The rows of a group lie close to one hidden flat surface of 8 dimensions, which passes through zero. Surfaces can cross.
In the rows, 128 means zero.
Known rows, each followed by its group:
[102 115 171 105 133 100 104 206 160 138 101 126 123 112 147  95 113  99
 118] => Y
[149 130 126 185 141 164 125 102 112 103 117 180 149 139 150 129 149 109
 118] => F
[168 130  93 125  96 165 145 178 109 164 175 167 100 146 157 146 198  60
 128] => X
[108 143 143 107 113 133 109 167 173  96  87 140 120  66 127 136  95 116
 148] => L
[102 128 167 140 174 141 116 121 116 107  77 125 131 103 106 146 113 145
 161] => B
[127 105 142 157 198 166 107 161  63 135  90 145 150  97  98 138 161 127
 180] => S
[147 151 145 142 112 164 157 175 106 175 160 186  90 140 199 154 168  63
 112] => B
[142 142 121 141 145  63 121  85 147 140 125 132 220 122 141  91  91 188
 134] => Y
[105 151 157 104 134 123 110  92 134 108  74 152 157 172  61 101 151 117
 102] => X
[164 120 141 109 217 162  50 156 118 101 178 136 122 111 118 148 124  83
 189] => L
[125 133 136 128 137 157 121 155 125 144 167 118  88 117 146 166 125  97
 142] => B
[161 125  62 187 157 131 155  95  93 140 142 144 156 117 163 132 172 169
 172] => Y
[190 111 133  97 148  77 151 133 108 141 195 138 121 149 216 102 117 142
 134] => Y
[113 154 162 102 161 137 155  81  95 153 157 114  68 161 145 152 116 145
 126] => L
[130  84 144 123 158 106 102 159 126 128 160  73 120 113 136 126  82 142
 143] => Y
[127 127 123 152 173 133 119 123 111 115  78 170 149 139 123  96 180 123
 139] => L
[145  91 139 154 170 105 136 104 112  65  65 132 169 129 116 116 142 168
 158] => S
[152 109  54 170 124 129 155 121 127 142 185  96 112 128 157 158 162 143
 158] => B
[123  96 147 126 149  73  87 151 160 140 161  71 166 107 136 102  52 160
 130] => Y
[132 136 172 120 141 114 135 123 130 107  98 172 125 137 170  94 121 123
 106] => S
[166  79  77 144 119 111 142 115 116 108 150 103 142 172 120 108 169 139
 120] => B
[116 141 195 105 111 124 111 183 160 131 109 172 119 133 160 110 114  62
  89] => Y
[149  74 169 125 111 128 147 161  94 127 145  96 122 145 119 150 113 117
 112] => L
[135 158 113 118 126  96 124  69 136 142 149 134 167 126 139  92  83 176
 111] => S
[145 136  88 135 179 140  73  75 145  80 129 144 154 180  74 102 185 105
 137] => F
[ 90 173  99 122  93 105 137 150 164 169  74 164 157 112 124  91 163 125
 114] => F
[ 85 161 162 112 151 138 149  99 112 134  77 131 109 128  94 155 134 150
 145] => F
[ 77 130 120 133 146 168  95 133 143 126 107  89 100 134  48 153 153 104
 136] => F
[117 153 110 162  82 189 152  81  72 182 163 128 116 120 116 155  99 152
  89] => X
[148  88  94 139 142 126 140 121 119 111 177  81  79 133 163 133 124 148
 142] => S
[ 73 155 158 131 151 182  96 117 134 125 114 109  78 126  84 157 117 100
 120] => B
[127  95 131 172 140 153 144 147 109  83  66 161 110 106 153 113 155 127
 134] => B
[120 141 119 127 153 149 112 205 128 158 115 146 128  67 135 157 158  98
 190] => X
[123 151 140 110 122  81 130  91 150 118  97 144 174 138 126  92 106 161
 115] => S
[107 129 156 122  99 106 195  86 137 119 117 109  66 161 171 140 113 159
  94] => S
[116 104 130 148 138 140 164 135  97 121  86 132  97 155 122 123 189 127
 122] => L
[141  78 106 148 103 133 142 142 108 116 123  70 148 141  57 176 158 131
 145] => L
[134  97 136 158 136 141 177 101  99  98 132 112  65 142 177 150 129 152
 131] => S
[145 116 135 126 130 174 101 141  78 131 125 137 158 139  51 145 152  99
 128] => X
[121 147 158  74  80 127 135 131 134 154 168 142  72 174 155  92 112  91
  48] => B
[166 113 137 133 167 122  96  89 125  86 148 162 140 186 154  72 137 112
  96] => F
[ 93 162 161 130  94 119 165  97 134 131  60 140 153 108 102 160 104 161
 125] => L
[208  70 117 154 153 122 106 122 106  73 163 124 190 119 131 139 105 139
 162] => F
[154 125  74 194 100 128 132  66 137 114 156 107 192 111 121 160  95 175
 135] => F
[151 103  67 196 169 122 122  96 127  73  70 145 199 111 109 112 178 170
 178] => S
[106 189 100 109 135  77 147 152 180 164  81 170 163  90 164 114 164 141
 176] => X
[125 123  97 140  95 126 105 169 171 106 102 139 156  83 121 115 130 112
 139] => L
[154 138 128 101 120 113 155 135  75 180 136 143 169 110 123 131 125 157
 148] => X
[141 104 166 173 130 130 128 176 111 117  64 180 192  99 147 109 130 117
 124] => F
[110 146 167 158 134 165 121  90 112 119 101 149 142 128 108 150 103 130
 108] => Y
[115 126 151 126 156 104 141 155 117 127  58 162 149 116 136 101 160 136
 145] => Y
[113 170  76 146  71 156 142  86 146 161 165 134  99 157 129 134 143 113
  79] => X
[158  87 116 128 148 117 101 149 125 100 129 105 164 122  91 129 138 126
 159] => B
[139 115 127  95 117 116 116 108 131 116 155  99 130 165  89 116 120 125
 105] => X

New rows. What belongs after each?
[156 136 138  85 161 102  90 148 131 174 212  74 172 135  82 187 104 114
 179] => B
[171 118 179  61 134  84 146 113 108 121 161 138 118 165 166 105  98 135
 112] => Y
[114 148 152 131 158 116 131  30 121 107 111 119 146 163 100 121 101 178
 114] => F
[111 137  89 108 139  80 119 109 158 118 100 135 140 126 140  51 134 166
 125] => L
[166  93 113 102  94  91 139 130 120 115 148 125 138 166 139  76 139 134
  89] => B
[124 130 130 167  92 166 158 135 107 148 126 136 112 137 128 174 152 102
 112] => L
[ 93 190 181 115 110  95 158  70 138 139  57 164 176 108 124 123  77 183
 113] => L
[ 90 133 195 117 114 138 188 127 102 134  76 142  59 136 160 138 121 134
 100] => L
[120 102 168 135 152 179 121 108  81  96 116 100 101 128  75 168 106 135
 133] => Y
[129 141  86 165 115 199 130 108 130 134 209 123  37 151 163 175 148  81
 112] => F
[ 82 136  84 146  91 127  98 132 172 153 126  83 144 122  78 114 126 132
 106] => F
[118 122  79 145  82 126 168 125 132 159 156 119  81 159 171  97 160 131
  82] => L
[133 163  93  96 151  96  65 116 188 105 135 126 177  82 108 103  86 146
 167] => L
[151 128 187 121 142 127 178 122  79 125 111 158 112 110 179 158 103 151
 146] => F
[120 122 149 160 127 161 135 139 111 128 125 141 105 125 150 147 127 109
 116] => F
[107 146 121  93 121 149 105 133 122 162 162  94 113 124  74 144 111 121
 124] => X
[144 144  90  73 141  92 112 113 153 121 154 129 131 160 118  89 155 125
 135] => F
[164 127 155  83 116  79 173 111  83 153 131 150 161 157 147 102 125 162
 114] => X
[152  60 135  78 104  85 131 136 126  77 143  87  93 150 141  59  91 151
  82] => B
[145 147 113 149 142 139  89 155 146 134 141 196 146 117 187  72 138  89
 112] => L
[118 100 109 177 152 128 105 129 144 103 121  84 147  66 128 143  77 173
 168] => X
[119 135 145  74 100 117  96 151 156 125 145 114 121 114 115 105  81 112
 101] => B
[ 72 189 135  78 121 140 116 131 152 183 152 106  67 125 112 135 110 113
 114] => X
[ 94 152 118 143 125 172 113 120 144 133 131 124  93 122 111 152 130 103
 124] => B
[141  95 117  78 125 114 107 194 141 133 169  81 102 117 114 129 128 105
 149] => F
[124 185 144 146 162 159 117  81 116 143 125 168 155 125 112 171 128 123
 152] => L
[165  97 122 121 166 112 104 162 119 134 174  85 163 105 111 173 119 129
 198] => B
[115 190  89 109 112 141 176 117 123 159 105 163 111 104 128 178 181 134
 178] => F
[170 153 163 100  89 170 129 137 127 110 157 198 102 170 147 148 150  42
  86] => Y
[100 168  71 182  99 133 141  85 157 151 126 125 143  93 143 136 112 169
 126] => X
[116 203  98 128  97 104 164  84 149 203 168 140 143 124 165 151 113 159
 126] => B
[ 55 120 199 133 137 164 128 201 126 143  74 126  46 106 148 131 125  85
 104] => Y
[149  98 115 131 184 143  82 158  89 133 143 112 166  99  90 127 128 131
 176] => S
[122 139 148 125 155 144 128  73 117 112 151 129  86 171 140 125 120 129
 105] => F
[ 81 176 101 102 123 117 133 120 180 121  91 150  70  99 168  87 127 140
 128] => L
[103 127 104 116 145  76  95 111 203  96 124  73 141 116 112 110  94 163
 149] => X
[164  88 173 156  75 149 156 156  81 159 170 114 144 154 135 178 104 101
  84] => L
[140 129 167 124  84 125 154 133 113 162 177 124 111 140 172 141  74 121
  78] => L
[ 82 154 152 130 123 139 134  95 137 144 133 109  76 126 144 129  81 147
  97] => X
[128 146  92 132 101 150 113 149 152 153 178 135 102 125 151 130 138  88
 116] => S
[122 118 155 114 155 152 109 165 124 131 161  99  80  96 139 167  93 109
 157] => B
[159 144  93  78 123  65 149 168 135 174 146 139 171 102 156 120 151 149
 180] => X
[ 86 199 122 151 111 157 132 128 156 164 110 168 118  67 158 160 111 123
 142] => B
[138 102 160 145 150 167 140 159  91 126 138 143  77 150 157 147 162  85
 124] => B
[ 78 143 125  68  94  79 140 150 157 178 109  71 128 101  89 119 102 167
 132] => F
[ 94 178 101 115 100 143 121  93 151 157 135 129 116 153  92 126 142 114
  97] => X
[153  77 158 146 145 146 183 142  69 126 161 131  42 175 204 130 160 107
 107] => B
[108 168  87 131 112 169 145  71 140 149 199 103  40 160 145 169 135 116
 114] => F
[158 112 165  19 166 100 140 212 103 125 116 137  92 110 132 129 167  98
 191] => F
[107 144  74 110 110 155  80 146 179 132 170  95  99 138  75 140 154  77
 128] => X
[126  91 130 115 105 126 120 179 136 141 167  75 100 109 133 136  96 118
 123] => F
[104 102 193 184 154 168 131 102  91 106  92 110 127 122 107 169  85 147
 120] => F
[172 112 141 158 142 151 143  99  96 102 167 146 116 134 173 159 111 130
 135] => F
[155 167  91 138 124 154 169  65 111 127 167 152  99 130 159 187 147 142
 160] => F
[153  72 193 154 120 125 166 138  56 137 101 130 168 173 111 139 137 133
  96] => L
[144 124 120 154 104 166 114 167 152 101 127 168 121 130 141 144 161  61
 117] => S
[147 108  84 157 158 145  89 178 142 111 125 158 141 110 146  99 180  90
 156] => S
[129 170 112 150 114 156 102 124 138 144 116 183 179 112 114 126 138 103
 122] => S
[123 131 182  81 165  88 121 136 130 111  76 144 149 144 110 105 133 131
 137] => X
[105 151 105 121  85 104 140 135 188 125 106 135 125 142 131 113 156 106
 104] => S
[152 107  94 110 131  76 125 147 152 125 162  89 147 106 149 122 109 158
 166] => X
[164 105 129 136 100 100 129 121 185  51 125 150 125 156 181  99 125 106
 100] => S
[143 110 136 133 139 159 108 132  75 129 108 131 183 119  52 143 135 127
 142] => X
[164 124  67 111 128 136 121 132 136 119 186 104 117 121 114 165 155 118
 177] => F
[114 125 152  82 165 143 105 160 144  96 136 103  55  95 135 148 106 110
 167] => L
[136  92 162 148 144 155 167 120  61 138 134 112  97 177 118 162 166 121
 118] => L
[122 169  82 165 122 157 112 121 147 156 133 151 171 131  89 164 180  96
 144] => B
[107 110  85 130 119 117 103 211 175 140 124 106 122  99 126 114 160  96
 145] => Y
[144 143 210 139 117 140 141  83 108  83  68 186 184 140 107 152  92 130
 103] => S
[172 134 113 138 180 138  65 118 120 128 177 139 195 127 103 133 123 109
 161] => L
[125 117 171 161  91 135 158 147 110 131  68 169 168 124 130 131 134 122
  99] => L
[154 106 136 104 106  84 155 169 120 142 123 114 167  77 142 141  97 165
 164] => F
[ 98 147 151 164 179 167 148 101  99 157 142 114  76 137 139 195 139 129
 154] => B
[136 144 108  91 112  97 142 173 141 148 105 159 149 104 142 107 162 121
 149] => F
[110 185  86 142  91 137 147  98 154 176 159 140 119 134 149 143 134 128
 114] => B
[127  87 185 132 163 126 173 101  51 126  86 107 118 180  89 150 158 152
 132] => L
